The same things were measured in two ways. Each way mixes the same 12 hidden numbers, adds some noise and spreads widely along 6 directions of its own, which tell nothing about the thing.
(in the rows, 128 means zero)
Some things both ways: the first way, then the second way.
[144 107 141 111  88  52  51 149 169  33 183 112 188 150 120 204 118 162
 149 144]
[142 151  96 112 118 125  99 107  81 165  66 129 147 159 104 151  76 174
 116 137  95 118 106 128 136 164  81]

[142  75  95 110  93 117  55 114 139  96 159 140 103 148 148 136  92 102
 152 121]
[160 113 147 129 159 134  71 132 114 130  58 160 127 136  79 119 140  94
 141 122 124 123 126 108 149  91 116]

[146 124 139  80 103  87 110  93 171  51 198 149  65  92 160 124  87 107
  87 129]
[171 194 146  91 102 137  82 117 102 182  70 163  91 188  83 152  82 153
 111  84 112 107  89 124 164 145 118]

[147 142  92 162  57 193 195 154 116 113 108  92  76  59 120 197 133 107
  76 105]
[142 153 119  99 169 133  70 137 135 118 117 127 134 126 113 143 159 107
 143 119 103 132 144 125 123 116 123]

[152 144 128 177 127 125 119 153 155 159 197 157  87 126 143  82  99 155
 105  93]
[129 150 129 121  72 192 151 102 118 189  78 166 113 124  88 113  73  89
  94 102 126 117 125 111 154 149  87]

[110 115 142 126 125 107 156  78 120 122 105 202 128 132 108 120 152 118
 149 175]
[138 138 139 112 143 135 115 144 118 140 115 133 126 127 110 140 145  91
 142 104 121 138 122 127 107 139 109]

[115  90  88  95 130 122 172 114 117 173 110 163  89 109 122 139 128 113
 116 136]
[122 137 136 116 105 119 150 128  92 152 107 144 129 135 104 119  98 154
 126 121 141 110  93 126 113 163 126]

[153 197  81 171 101 149 162 145 117 158 146 104  79  76 118 142 104  91
 107  80]
[159 144 105 108 138 124  71 122 100 146  84 144 108 149 105 149 125 138
 147 122 105 133 134 129 140 150  98]

[ 98  87  97 129 123 158  92 196 121  80 115  87 135 159 153 207 105 193
 150 135]
[168 172 181 125 158 119 110 104 107 169  84 113  82 145  74 121 115 110
 155 145 124 156  67 133 121 162 110]

[115  94 133  98 144 137 115 138 137 141 159 142  88 118 136  61 112 155
 120 119]
[155 128 153 104 108 139 114 129 155 129 150 136 121 126 125 133 147 154
 125 109 142 114 129 126 150 127 142]

[153 191 104 185  89 147 144 168 147  78 116 106 154  70 149 207 144 117
 108  89]
[119 142 118 121 146 114 124 134 144 103 118 109 160 136 155 128 126 104
 123 147 101 119 134 153 103 126 107]

[145 115 106 165 136 170  72 222 136 117 182 122  93 133 137  78  89 198
 105  54]
[ 88 135 128 108 127 131 195 158 165 131 172 119 169  80 136 127 149 160
 129 137 130 133 159 138 118 177 135]

[150 160 117 150 116 150  56 159 182 144 200 167  88 138 155  70  92 157
 100  83]
[120 109 109 121 126 163 152 136 135 157 136 132 121 115 101 116 145 104
 101 130 140 124 162 124 132 144 123]

[140 126  91 139 121 171  65 121 152  79 141 123  99 148 163 115  72  88
 162 105]
[162 134 147 123 127 137 111 111 141 151  97 115 119 155  96 141 127 131
  91 109  99 108 120 123 155 118 110]

[112 129 129  62  77 136 179 107 129 140 119 127 110  72  98 180 161 109
  81 144]
[138 140 161 143  94 137 189 138 113 179 171  90 129  93  91  92 115 137
 124  65 160 107 113 103 116 164 134]

[151 189 129 181 150 124  47 142 141 106 171 196 128 138 190  55 101 133
 155  90]
[109 147 137 104  69 145 187 155 169 155 199 108 160 121 156 167 129 154
  83  78 159  95 128 118 133 134 137]

[138 244 119 191 160 162 220 123 121 200 102 147 113  73 103 128 143 119
 121 105]
[127 135 123 118 108 151 152 126 122 156 136 113 109 123 108 115 115 114
 117 114 123 126 142 142 116 174 110]

[175 152 127 155  95 139 141 162 173 132 161 117 151  56  96 137 153 150
 113  72]
[105 100 138 122 119 159 139 122 151  94 119 169 162  84 124  95 149 124
 142 148 122 115 158 125 120 134 130]

[144 180 132 170 124 117  49 148 159  54 161 138 163 119 142 139 118 149
 166  91]
[116 114 157 122 136 138 169 166 156 141 157 106 155  89 114 124 148  97
 124 118 137 148 153 131 119 142 114]

[146 131 136 147 119 100 126 103 161 147 174 204 109 120 124  49 125 103
 109 109]
[113  96 137 138 145 143 130 132 156  84 101 164 134 107 135 117 164  61
 170 125 128 135 171 127 122  93 113]

[115  66 118 103 115 103  12 144 132  80 190 161  92 222 143  66  69 138
 150 130]
[120 121 147 138 159 104 161 151 134 111 149  91 133 103 131 158 172 142
 199 115 120 163 151 131 100 165 100]

[144 161 111 116  88 118 125 133 134 100 141 141 101  97 153 159 135 100
  87  84]
[113 178 101 123 128 102 122 115  99 114 103 139 155 138 148 111 114 175
 163 153  92 117 113 145  93 181 108]

[147 220 116 183 113 134 154 122 169 132 136 136 177  76  93 174 154 116
 156  67]
[128  65 129 125 169 137 147 134 156  75 133 117 155 115 164 129 174 103
 142 164 149 140 178 162  98 135  97]

[128 121 104 102 148 145  56 157 122  81 110 130 113 192 169 141 112 171
 151 136]
[124 131 132 100 103 132 114 139 151 111 156 150 127 135 150 118 147 120
 113 139 125 108 133 155 110 140 143]

[108  71  92  85 122 118  46 119 108  91 104 173 123 219 153 125 112 102
 155 133]
[156 115 176 132 163 108 141 143 166 126 112 142  90 111 108 117 167  47
 152  81 179 133 117 107 154  61 160]

[128  78 119 105 136 158 150 147  98 117 110  89  84 174 133 161  95 147
 117 158]
[162 102 144 140 122 153  74 122 144  93  72 148 132 150 140  67 117  25
 116 144  82 124 174 170 122 107  77]

[ 95  80 114  95  63 162 191 119 172 133 103 130 109  57  88 144 160 107
  72 172]
[129 103 150 134 131 144 147 133 155 137 143 110 125 104 101 130 158  88
 110 118 140 124 132 110 136  99 132]

[101  89 155  69 135 124 127 130 179 132 134 186 136 146 121 103 146 183
  95 187]
[147 145 152 129 103 145 155 110 129 174 124 131  69 140  83 111 132  94
  94 101 149 104  96 118 135 138 146]

[128 134 149 105 101 132 145 120 188  98 105 149 199 106  85 154 181 145
 140 175]
[ 60 120  94 116  91 161 170 117 153 121 142 170 154 103 129 126 143 172
  96 175 115 100 155 114 141 137 148]

[118 127 144 160 180  84  55 123 124 128 178 210 149 189 126  26  82 153
 191 139]
[154 162  76 109  87 117 105 105  78 177  66 136 144 184 133 167 110 183
  91 135  41 100 114 158 109 211  45]

[140 160 102 126  99 142  64  69 156  41 114 156  84 145 188 155 120  47
 150  53]
[186 185 138  85 186 123  40  98 139 144  38 163  94 169  74 136 127 115
 116 125 116 113  93 122 180  87 152]

Other things, the second way, with their names:
<50>: [145  72 151 111 101 160 102 135 167 107 125 158 147 132 128 119 143 109
  90 137 132 107 156 134 153  95 124]
<929>: [144 142 102 111 148 134  76 154 116 135 139 111 156 129 107 143 160 119
 124  98  90 116 146 118 106 131 117]
<423>: [127 122  94 100 125 106 100 147 118 121 128 139 155 141 146 141 145 139
 115 142 122 108 123 140 111 132 131]
<412>: [ 96  96 144 127 100 150 139 155 157 125 131 131 158 116 118 123 113  76
  91 149 105 133 154 136 132 103 106]
<788>: [140 116 130 128 133 120 101 140 119 129  90 141 134 136  96 132 131 131
 134 110 102 118 145 113 149 112 117]
<496>: [165 124 159  91 113 160 108 131 173 126 110 154 113 164 128 116 107  88
  87 104 152 108 152 155 166 102 125]
<740>: [101 145  97  75 111 176  94 130 146 160 131 188 108 110  86 141 130 160
 108 156 140 125 147 102 178 126 167]
<32>: [160 124 160 136 161 117  70 120 122 102  63 151 126 162  99 119 137 131
 151 150 113 127 120 128 145 103 118]
<27>: [137 173 125 127 138 124 141 124 106 165  93 136 123 123  91  94 112 132
 142 131 101 132 132 137 124 183 114]
<117>: [ 83 135  96  85 173 114 121 149 142 141 114 140 126 107  86 174 121 169
 132 172 141 150 137 109 173 115 168]
<712>: [ 74  99 127 141  92 155 175 113 148 108 115 163 124  92 137 109 107  78
 146 141 142 132 142 118 123 114 117]
<667>: [158 125 136 130 188 108 110 117 133 115 116  92  73 133  99 128 145 122
 180 109 148 145 141 129 140 119 139]
<402>: [ 92 161 118  84 121 119 140 149 149 137 142 135 128 102 117 147  97 142
 129 110 147 126 121 115 154 115 169]
<370>: [160 107 146 144 166 127 151 142 148 119 154  87 135  92 120  94 183 110
 153 103 133 134 174 139 112 154 117]
<244>: [185 173 174 137 101 166 110  94 117 193  92 141  62 137  41 115 137 104
 121  47 117 100  95  84 160 123 129]
<835>: [ 98 140 135 123 140 117 111 148 143 128 101 180 123 102  86 117 132 134
 151 147 124 132 134  95 181  88 171]
<902>: [ 92 129 139 134  74 156 183 146 131 150  97 185 165 114 125  82  82 108
 110 138 138 114 149 123 143 139 112]
<834>: [135 109 181 153 169 144 126 139 134 110 145  85 111  72  75  87 155  39
 181 101 129 159 137 115  93 108 131]
<879>: [153 122 141 117 147  98 115 148 151 113 166  82 124 117 145 154 173 129
 150 115 121 140 132 140 120 132 125]
<311>: [ 70 157 110 104  96 120 166 144 140 122 161 132 169 123 149 121  94 168
 100 151 130  97 121 137 109 149 154]
<108>: [139 137 119 110 140 121  94 119  99 126 118 150 110 111 102 123 144 175
 191 127 137 135 123 114 125 156 133]
<679>: [105 135  97  87  89 139 109 136 166 114 150 127 185 143 182 161 110 144
  68 157 108  98 140 149 131 116 117]
<181>: [134 149 163 135  84 162 151  99 150 141 105 150 135 101 123  78 116  75
 119 134  95 120 117 138 118 153 100]
<636>: [120 119 109 105 107 135 134 137 156 120 145 166 135 139 154 138 169 142
 101 138 134  97 146 139 131 129 144]
<522>: [130 157 154 142 149 117 108 106 100 119  65 163  91 147  90 101 120 151
 190 157 116 140 115 125 134 149 123]
<159>: [117  87 145 130 100 155 168 140 134 133 148 123 139 109 138 131 130 117
 131 135 169 145 142 133 115 155  93]
<281>: [143 117 159 137 108 104 135 134 125 132  92 132 138 138 132 117 113  90
 123 123 110 121 106 148 113 132  91]
<648>: [146 104 142 139 173 143  84 120 121  83 120 120 124 116 116 123 198 104
 194 148 103 156 155 137  81 146  96]
<651>: [144  83 166 136 109 135 142 125 131 122 109 144 106 136 118 103 148  61
 114 125 137 117 114 146 105 123 116]
<888>: [143 162 123 110 160 135  94 112 125 127  90 154  96 133  97 127 150 110
 163  95 115 118 134 118 138 118 138]
<612>: [117 132 102 124 115 147  94 118 129 111 114 161 154 138 129 125 160 149
 117 146  83  92 148 122 120 124 122]
<126>: [107 156 112  99 147 134 106 142 172 122  95 168 138 131 127 121 107  80
 106 143 140 115 151 123 175  68 157]
<196>: [199 129 153 118 166 132  59 117 105 140  81 113 117 165  95 131 150  95
 123 119 117 125 109 142 115 127  88]
<649>: [ 92 142 127 137  75 154 166 119 123 144  88 206 121 116 111  66 108  97
 116 134 123  96 132 122 132 140 136]
<161>: [118 102 146 123 143 111 135 142 156 101 125 124 138 116 136 122 105 115
 143 135 174 132 135 127 152  83 144]
<188>: [131 151 133 124 155 113 105 129 106 132  41 190 137 129 110  95 103 125
 178 165 130 150 130 132 151 137 106]
<309>: [129  78 149 135 130 132 158 127 155 115 147 115 125 108 136 127 162 103
 127 153 151 134 135 140 121 126 117]
<358>: [140 127 155 131  86 118 142 155 123 150 154 134 151 131 122 103 121 160
 109 119 155 100 111 122 135 138 141]
<754>: [ 91 144 159 116 156 142 164 186 151 155 133 172 126  89  80 134 157  84
 146 105 191 147 141  86 161  89 177]
<285>: [ 85 159 131 133  72 189 178 125 118 186 141 143 152  98  77 104  93 152
  87 130 130 111 130  89 142 165 124]
<88>: [126  96 123 139 131 121 133 133 124 117 143 124 118 119 121 124 166 139
 151 134 139 125 142 124 114 135 132]
<673>: [ 99  87 108 118 120 135 131 128 180  78 124 149 149 103 189 127 150  66
 136 181 108 148 177 167 115 121  92]
<60>: [126 122 160 139 122 162 148 119 152 127 135 135  96 102 101 100 156  88
 150 133 121 143 147 130 123 144 121]
<696>: [ 75 103 128 127  94 144 202 121 145 146 139 121 125 107 109 126  91 139
  98 147 145 120 133 123 137 147 134]
<406>: [107 148 146 131 130  98 135 112 129  92 108 133 128 122 141 104 101 173
 187 169 111 139 122 148 117 166 123]
<617>: [143 126 166 126 134 110 130 133 146 125 113 141  87 120 113 135 147  70
 163  87 151 132  95 115 131  92 145]
<472>: [ 97 118  75  94 142 105 105 148 116 102  79 176 177 163 162 147 125 155
 108 193 101 114 155 165 115 147 104]
<854>: [157 146 108  89 135 152  97  99 137 154  93 132  93 136 103 166 119 122
 129  92 138 123 124 111 160 122 117]
<207>: [ 64 101 130 114 126 137 189 153 155  85 166 145 177  82 145 123 119 174
 163 134 178 126 170 120 128 137 153]
<495>: [135 129 135 129 149 112  92 133 101 104 163  69 137 123 113 114 130 153
 171 117 120 128 127 129  86 142 131]
<40>: [ 88  95 143 136 125 166 129 129 169  98 114 175 145  89 112  96 144 104
 131 189 127 137 169 117 157  98 136]
<584>: [ 97 132 147 148  91 130 145 142 134 139 105 145 127 119 114 113  99  76
 127 138 101 137 127 120 138 106 107]
<289>: [137 120 126 125  85 171 133 110 138 138 128 148 115 124 131  93 122 106
 115 131 123 121 153 142 129 156 102]
<105>: [156 134 142 120 151 103  90 125 145  94 117  92 116 146 122 119 111 117
 145 108 106 121 136 145 132 103 128]
<665>: [146 106 112 115 148 127 119 116 147  93 142 131 126 134 156 125 179 145
 136 138 140 110 158 150 110 140 132]
<175>: [150 137 122 112 120 132  75 107 102 122  75 159 129 145 112 109 110 106
 130 119 108 102 106 131 118 119 115]
<280>: [146 137 159 127 106 134 136 123 124 136 121 127 108 143 132 113 113  81
 135 105 145 124 101 143 102 140 109]
<785>: [ 97 122 171 106 101 152 192 158 172 150 174 107 153  90 109 145  91 125
 103 111 179 137 127 112 150 123 138]
<593>: [135 110 133 118 124  89 154 131 135 131 107 110 121 134 125 126 103 126
 120 124 118 115 118 151 129 141 122]
<219>: [176 168 144  97 149 144 103 112 145 161  80 142  95 164  90 130 105 131
 105 108 141 120 128 134 184 124 129]
<718>: [126 109 158 134 123 172 124 146 157 104 135 161 146 108 142 109 184  53
 144 137 141 137 154 131 103 111 108]
<268>: [126  89 121 137  95 118 138 110 138 119 105 123 132 124 128 114  99 128
 107 132 113 101 131 134 148 115 114]
<336>: [124 158 138 102 136 116 142 145 133 153 200  81 153 100 112 149 144 212
 129 139 156 127 103 111 127 165 159]
<698>: [148 113 170 124  97 168 102 133 149 129 143 127 124 121 102 117 129  84
 111  96 127 117 137 121 130 104 123]
<798>: [136 128 173 131 155 137 159 110 160 136 102 140 110  88  74 108 138 111
 148 107 156 129 123 100 169 103 155]
<639>: [122 157 121 111 106 133 140 103 115 158 104 136 139 128 110 119  78 186
 117 156 133 116 104 123 147 165 123]
<179>: [130 144 103 115 120 130 112 112 113 169  87 134  91 153  94 164 110 129
 115 137 102 131 114 120 150 139 108]
<721>: [ 93 109 124 118 145 137 169 122 166 118 136 152 117  94 109 118 143 182
 144 163 169 129 165 108 184 121 174]
<245>: [147 130 187 137  93 174 120  96 156 119  57 194 130 138 116  81 120  46
 106 139  95 111 117 144 132 111  91]
<627>: [127  94 165 137 157 103 125 154 128  94 111 124 130 138 129 130 136  79
 158 133 156 143 116 138 106  98 115]
<779>: [ 77 181 149 148 112 125 184 161 117 147 159 111 161  77  94 100 121 156
 164 116  92 140 139 109 101 184 127]
<720>: [125 134 119 128 160 120 108 126  96 118 112 113 118 136 100 117 120 142
 165 132 131 129 136 126 110 142 127]
<202>: [151 107 138 120  89 175 117 135 150 145 116 153 137 149 127 113 120  79
  80 112 140 106 156 133 154 104 104]
<652>: [ 73 116  93  77 178 100 133 179 178  94 160 122 159 107 142 167 137 165
 130 177 148 144 177 139 155 107 171]
<463>: [123  58 108 126 153 132 120 156 165  84 164 111 146 120 167 148 189  96
 131 157 141 140 192 145 119 104 112]
<375>: [111 117 109 114 132 106 130 151 135 103 131 135 177 135 147 106 134 149
 109 160 108 103 153 155 111 140 131]
<565>: [143 133 135 117 177 119 127 136 150 121 116 145 139 109 111 136 203 132
 141 142 122 131 141 122 131 133 137]
<851>: [145 156 131 100 157 109 107 159 122 141 112 117 155 132 116 136 108 148
 137 136 127 146 139 140 142 150 109]
<890>: [180 127 128 108 168 127  40 144 126 117 105 111 128 159 116 130 154  80
 128 110  94 131 153 154 115 112  99]
<340>: [104 119 123 109 118 110 131 146 125 110 131 131 144 144 132 144 111 142
 117 124 128 106 126 137 118 120 134]
<816>: [ 97 117  90  95 145  87 113 154 137  96 125 146 173 131 157 147 127 195
 133 182 133 120 141 145 132 132 145]
<254>: [126 135  87 120 135 136 110 120 129 134 128 128 110 130 125 155 164 141
 143 123 120 127 150 115 130 139 118]
<176>: [161 166 117 107 162  94 120 115 127 114 147  64 131 154 137 143 146 167
 126  94  92  96 115 161  80 172 124]

Some of these things the first way, each followed by its name:
[136 116 113 137 177 106  95 197 137 142 177 116 113 142 164  72  92 183
 114  82] : <406>
[130  82 128 111  96  92 154 166 158 122 125 127 162 139  88 162 158 165
  95 172] : <712>
[134 145  52 118 101 158 112 107  97 197 134 133  17 131 147  83 101  54
 122  54] : <108>
[159  86 116 178 123 173 140 188 100 168 157 146  88 125 137  84  98 184
  95 148] : <929>
[123 104 159  94 130 108 116 127 184 161 179 193 112 137 114  50 139 166
  91 115] : <665>
[122  94 126 142 144  83 121 169 159 131 184 167 139  77 135  69 109 165
  96 124] : <281>
[150  49 111 111 148 128  86 181 139 110 165 101  63 196 171  86  65 160
  86 122] : <105>
[134 151  90 169  91 209 156 164 125 133 115 129 137  59  98 155 140 127
 127  76] : <565>
[129 112 130 146 140  86 152 171 144 128 126 164 185 108 103 120 156 173
 116 157] : <617>
[159 168  61 167 138 169  94 176 120 189 139 125 122 138 139 100  99 136
 149  95] : <88>
[108  86  60 112 150 134 106 136 104 163 115 143  64 136 149  79 103  96
 125  93] : <816>
[139 158  62 129 147 172 107 165  72 149  96  87 144 104 155 186 106 134
 180 116] : <358>
[166 118  87 160 131 160 120 183 124 106 130  74 175 109 144 206  89 161
 172 130] : <32>
[126 119 121 163 152 122 168 189 122 139 125 119 164  96 126 121 117 174
 112 193] : <584>
[119  75 111 111  78 160 151 172 121 145 128 119 102 158  92 141 126 156
  84 165] : <254>
[138 125 124 176 135 120 131 184 164 106 165 112 141  71 142 126 120 184
 113 113] : <785>
[114 134  79 140 155 151 139 122  87 173  91 158  76 163 168 125 106 117
 145 123] : <280>
[ 56 101 131  68 133 110 106  58 117 125 103 196  73 156 135  31 132  62
 141 155] : <879>
[127  87  97  91 122 155 173 160 109 135 121  88 116 128 118 200 101 156
 117 160] : <522>
[127 173 116 162 124 108  86 120 178 127 172 175 101 122 154  50 104  99
 117 113] : <179>
[141 109  90 131 142 125 172 127 128 148 105 152 110 114 130 133 123 120
 118 155] : <340>
[144 126  89 146 158 139  89 159  82 134 129 126 126 163 154 149  86 145
 177 110] : <902>
[156 127 116 180 121 164 155 161 162 121 156 129 116  45 150 112 113 144
 108  83] : <245>
[114 103 184 119 105 101 171 127 166 140 156 165 173  96  70 118 169 189
 121 189] : <648>
[135 165  84 149 176 105  84 123 147 134 136 159 107 144 148  64  98  79
 146  66] : <593>
[117 144 134 135 175 133 185  79 150 186 115 167 133  64 103  54 141 107
 164 139] : <50>
[159 150  73 177 109 180  75 176  86  80 104 118 156 162 160 228  99 158
 177 125] : <754>
[123 152  70 141  74 179 166 116 141  85  82  77  88  54 135 193 122  55
 118 135] : <412>
[129 108 134 113  96 150 207 127 149 126 114  99 113  58 106 160 146 139
  94 180] : <698>
[134 123  93 138 160 175  60 165  98 170 148 119  64 223 170  76  73 159
 148 101] : <289>
[121 176  73 143 120 167 182 105 157 148  66 110 131 108 101 181 149  78
 141 119] : <696>
[ 96 104 103 148 138 165 183 136  83 115  29 119 141 141 131 181 152 129
 160 181] : <679>
[ 96 100 120 153 169 165 129 191 105 187 126 133 127 110 149  78 127 212
 138 130] : <336>
[121  87 105 134 171 135 132 179  96 152 101 126 157 144 125 104 116 165
 151 173] : <835>
[ 82  72 132  54  80 103 100 122 196  79 134 136 154 120  91 145 154 144
 123 168] : <309>
[116 184  99 175 132 135 208 130 150 155  88 137 148  52  89 140 164 109
 120 124] : <117>
[103 110 129 129  95 103 125 169 175 119 169 142  88  96 117  59 137 141
  55  99] : <673>
[173 189  83 186 177 155  55 175 111 112 121 129 158 154 174 138  99 143
 188  75] : <375>
[129  62 102 147 169 104  88 213  86 157 190 130 116 165 140 102  68 209
 129  94] : <188>
[146 143  84 111  62 121 111 155 152  87 141 116 112  60 132 181 139 112
  86 105] : <423>
[152 144 174 136 144 130  98 116 159 129 169 188 155 148 137  64 114 157
 151 157] : <244>
